There are 5 ways to turn a row about zero (a turn may also mirror it). The second row of each pair is the first, turned, with some noise. The first 45 pairs use one turn. New pairs use 2 turns, one after the other, and a turn may come again.
(in the rows, 128 means zero)
Some pairs, each with its turns in order after it:
[114 138 143 133 117 130 110 133]
[128 119 142 137 135 149 119 116] => Z_489

[134 116 126 156 114 120 145 127]
[126 113 133 154 128 124 132 101] => Z_577

[131 110 128 149 125 137 178 124]
[142 113 134 120 122 150 179 132] => Z_375

[183 170 156 171 134 153 146 149]
[115 106 147  98 154 141 135 206] => Z_375

[106 155 156 156 125 101 139 152]
[ 96 128 107 111 118 148  95  95] => Z_707

[148 114 134 109 136 146 112 170]
[114 171 151 126 125 122 135 101] => Z_489

[126 129 179  96 142 113 147 147]
[166 141 121 124 164 167 141 139] => Z_577

[172 131 162  74 187 115 133 130]
[165 173 162  86 140 158  80 137] => Z_375

[119  86 154 126 103  96 105 160]
[115 112  76  85 147 110 132 112] => Z_727

[102 134 170  96 100 128  99  93]
[131  99 124 114 109  68  95 144] => Z_707

[190  74  96 177 115  65 141 160]
[100 103 119 161  70  68 205 105] => Z_489

[139  88 115 118 132 128 104 128]
[111 141 126 118  88 118 117 112] => Z_489

[155 129 183  86  96 136 175 156]
[100 116 154  51 132 138  99 160] => Z_727

[112 126 131 165 142 124 110 110]
[146 103 111 109 116 132 139 102] => Z_707

[107 123 170 136 161 178 116 180]
[119 146 131 125  41 158 129 138] => Z_707

[157 148  75 184 118 155 102 117]
[ 94  94 158 110  78  87 115 102] => Z_577

[112 102 159 114 125 137  89 161]
[147 164 112 170 130 109 112 146] => Z_375

[145  73 134  98 128 144 114  98]
[132 109 155 128 124  86 172 160] => Z_707

[123 149 190 170 131 133 144 142]
[144 117 137 122  99 113 139 199] => Z_375

[119  92 126 141 148 169 148 130]
[141  99 158 140 169 109 127 122] => Z_727

[104 109 119 131 126  85 146 126]
[141  88 143 115 110 105 137 138] => Z_489

[155 128 102 133 111 123 134 156]
[101 115 164 132 137 135 125 117] => Z_577

[160 113 141  81 138 171 156  92]
[133  79  97 128 121 162 125 182] => Z_577

[175 159 132 162 111 118  92 200]
[112 126 193  74 141 143 138  70] => Z_577

[ 90 111 125 143 153 136  86 108]
[120 122 114 172 137 116 130  77] => Z_727

[145 108 137 127 114 150  95 136]
[136 134 115 120 141 101  93 118] => Z_727

[ 97  95 101 164 141 148 121 120]
[117 117 107 139 134  65 120 117] => Z_577

[ 55  91 150  58 155 113 122 147]
[ 56  74 134 106 113  83 160  81] => Z_727

[147 132 153 128 102 140 174 152]
[122 150 126 106 129 145 173 163] => Z_375

[151 169  87 153 137 157 102 116]
[101  77 115 113 170 122 102 132] => Z_375

[111  81 145 106 132 121 137  93]
[115 105 117  78 115 108  99 122] => Z_489

[178 136 101 162 115 109 115 166]
[112 143 130 180 104 122 181 120] => Z_489

[147 111  80 132 113 169 180 190]
[ 90  76 186 143 173 109 150 150] => Z_577

[ 98 137 123 166 139 128 130 140]
[129  95 109 143 104 132 127 145] => Z_375

[160 140  90 130 126 101 101 162]
[140 176 128 158 145 123 139  91] => Z_707

[124 148 122 125 141 106 108 131]
[133 157 139 114 119 127 112 124] => Z_577

[191 110 123 213 111 119 135 140]
[131 160 169  72 154 161 168  74] => Z_707

[164  99 147  89 127 137 122 151]
[ 88 161 148 100 125 114 137 110] => Z_489

[159 130 135 136 137  97 179 136]
[126 118 119 117 147  95 183 140] => Z_489

[ 89  92 128 143 100  98 190 137]
[106  80 115 115 168 146 174 166] => Z_727

[123 123 106 136 135 117 113  63]
[165  80 122 126 157 108 140 123] => Z_707

[136 183  87 107 207 117 131 149]
[126 104 106  84 127 188  51 124] => Z_375

[ 99 119 140  82 124  83  94 100]
[ 65 148  98 127 109 112 147 103] => Z_727

[ 64  91 173 105 173 170  58 115]
[ 85  96 133 155 141  89  96  26] => Z_727

[ 95 128 132 134 141 117 145 127]
[114 107 103 128 125 143 124 128] => Z_707

New pairs, each followed by its turns in order:
[175 172 163 115 106 177 172 112]
[111 164 171 125 151 184 113  74] => Z_727 Z_489

[142 139 153 167 120 165 119 149]
[163 134 162 137 105 106 155 118] => Z_727 Z_707

[144 120 150 125 146 108  50 176]
[139 155 149  67 119  92 127  68] => Z_375 Z_577

[104 155  87 112 111 125 132 120]
[142 156 153 133 131 126 166 106] => Z_577 Z_577

[ 75 164 187 124 105  98 177 123]
[137 167 119  55 114  97 138  73] => Z_489 Z_489

[ 65 142 154 170 117 103 135 134]
[ 82 133 145 170 138 134 162  85] => Z_375 Z_577

[ 76  92 116 110 129 172 172 133]
[151 133 160 132 197 161 143 152] => Z_375 Z_707

[129 126 160 137 157 111 184 124]
[146 124 132 113 136 112  72  95] => Z_707 Z_489

[149 167 140 144 101 206  87 132]
[210 107 110 112  97 171 110 106] => Z_489 Z_707

[ 85 158 130 124 125 171  95 128]
[ 86 150 116 158 167 125  96 138] => Z_577 Z_707

[149 174 162 141 149 125 111 148]
[157 108 142  88 119  86 113 125] => Z_707 Z_707

[193 155  87 131  90 134 164  75]
[102  97  68 170  95 190 129 132] => Z_489 Z_375

[101 119 106 107 180 131 201 150]
[ 97 102 150  62 186 148 136 129] => Z_727 Z_727

[188  58 108 130 157 128 140 111]
[166 108 126 201 156 111 101  90] => Z_577 Z_375

[134  94 134 156 125  90 148 144]
[159 117 123 101 145 116  99 157] => Z_707 Z_489

[171 168 117 139 120 145 101 183]
[175 184 128 101 107  98 135 127] => Z_577 Z_375

[ 93 157 124 146 128 113 118 158]
[ 93 134 129 120  86 108 120 140] => Z_707 Z_577

[147  83 113 143 160 196 137 216]
[212 167 155 146  90 176  89  96] => Z_577 Z_375

[105 123  75 148 135 133  86 131]
[ 91  89 165 146 129 147 149 124] => Z_727 Z_375

[156 103  68 109 127 134 106 138]
[114 128 157 130 151 185 110  99] => Z_707 Z_707

[143 200 114  84 109 159 163  88]
[112 108 106 208 146  92 116 175] => Z_375 Z_707

[124 178 141 110 145 130 141 158]
[113 119 169 145 102 166 110 127] => Z_489 Z_707

[133 125  98 172 125 110 113 123]
[119 110 111  92 107 129 160 131] => Z_375 Z_707

[146 149 140 192 134 113  70  82]
[ 77 142  96 150  63 170 130 130] => Z_577 Z_577

[163 164 119 160 149 102 153 113]
[ 72 112 111 134 132 153 127  89] => Z_577 Z_489

[133 160  57 116 129  66  95  98]
[160 117 120 154  98  43 118  82] => Z_375 Z_375

[101 117 127 146  81 142 160 131]
[141 134  96 126 151 128 157  83] => Z_489 Z_727

[ 74 143  83 159 114 188 137 112]
[124 146 107 175  72 164 165  86] => Z_489 Z_489

[153 107 164 141 115  96 149  98]
[ 98 108 137 135 145  94 172 137] => Z_489 Z_727

[116  82 117 155 121 111 152 156]
[154 133 139 125 135 187 131 109] => Z_727 Z_375

[145 106 134 152 135 108 106 166]
[139 121 153 162 164 122 145 137] => Z_727 Z_707

[121 195 136 138 123 108  49 120]
[ 88 114 199 131 154  86 100  96] => Z_707 Z_375

[109  82 153 128 124 137  91  76]
[173 142  92 149 182 130 148 140] => Z_577 Z_707

[ 64 129  91  69  82 155  87 139]
[139 202 105 161 171 139 129  64] => Z_707 Z_707

[140 124 181 114 148 170 179 159]
[140 160  70 154 116  85 151 167] => Z_707 Z_375

[106 146 108 158 147 132 114 124]
[119 116  93 152 135 113 130 117] => Z_727 Z_489

[ 99 160 103 134 143  96 129  70]
[160 103 107 177 178 113 112 129] => Z_727 Z_489

[111 164 144 167 156 152 122 158]
[141  87 160  95 164 134 127 143] => Z_489 Z_375

[ 92 199 107  77  98 172 142  92]
[ 88 130 152  45 158 126  95  78] => Z_707 Z_577

[145 188 152 130  87 128 126 131]
[123 143 141 132 135  81  67 133] => Z_707 Z_375

[127 107 144 117  80 147 130 121]
[133 164  95 118 137 100 123 116] => Z_489 Z_577

[112 117 140  48 126 192 112 175]
[ 86 155 103 200  98 174 127 172] => Z_577 Z_707

[136 110 110 105 140  84  89 112]
[155  89 129  98 109  98 110  99] => Z_375 Z_707

[147 145 121  76 109 106 140 159]
[141 119  97 122 105 147 103  77] => Z_707 Z_707

[119 151  89 128  80 127 128  96]
[140 173 125 109  92 142 167 129] => Z_707 Z_489

[134  93 195 151 108 128 110 104]
[ 55 128 113  91 129 110 144 136] => Z_707 Z_727

[117  82 129  90 133 161 130  97]
[120 159 130 159 111 176 155 152] => Z_707 Z_375

[ 88 133 149  89 126  96  91 115]
[130 132  86 122 166 102 160  90] => Z_707 Z_707

[202  98  94 113 151 173 180  87]
[148 135 152  98 178 176 210  90] => Z_727 Z_489

[139 122 158 102 138 140 132 128]
[142 152 129 120 112 103 108 122] => Z_727 Z_375

[151  87 124 136 118  48 128 104]
[ 87 117 124 127 163 192  85 112] => Z_375 Z_727

[153 179 142 105 102 128  99 115]
[138 154 116  92 106 157 106  87] => Z_707 Z_577

[ 97 133 174 133 138 119  79  82]
[173 127 144 129 107 101 159 186] => Z_489 Z_707

[133 187 141  61 125 144 136 117]
[118 172 109 114 123 144 200 111] => Z_727 Z_577

[126  93 150 173  94 112 155 169]
[134  65  92  91 111 109 141 115] => Z_489 Z_489

[107 129 118 141 107 115  96 112]
[111 128 141 141 113  90 119 122] => Z_727 Z_577

[109 102  91 127 133  68 130 150]
[124 111 101 131  86  93 174 112] => Z_375 Z_577

[ 55 127 117 136 145  98  85  80]
[129  48 121 135  94 115 178 103] => Z_727 Z_375

[ 78 150  95 101 107 111 151  89]
[ 99 129 141 104 164  94  72 118] => Z_707 Z_577

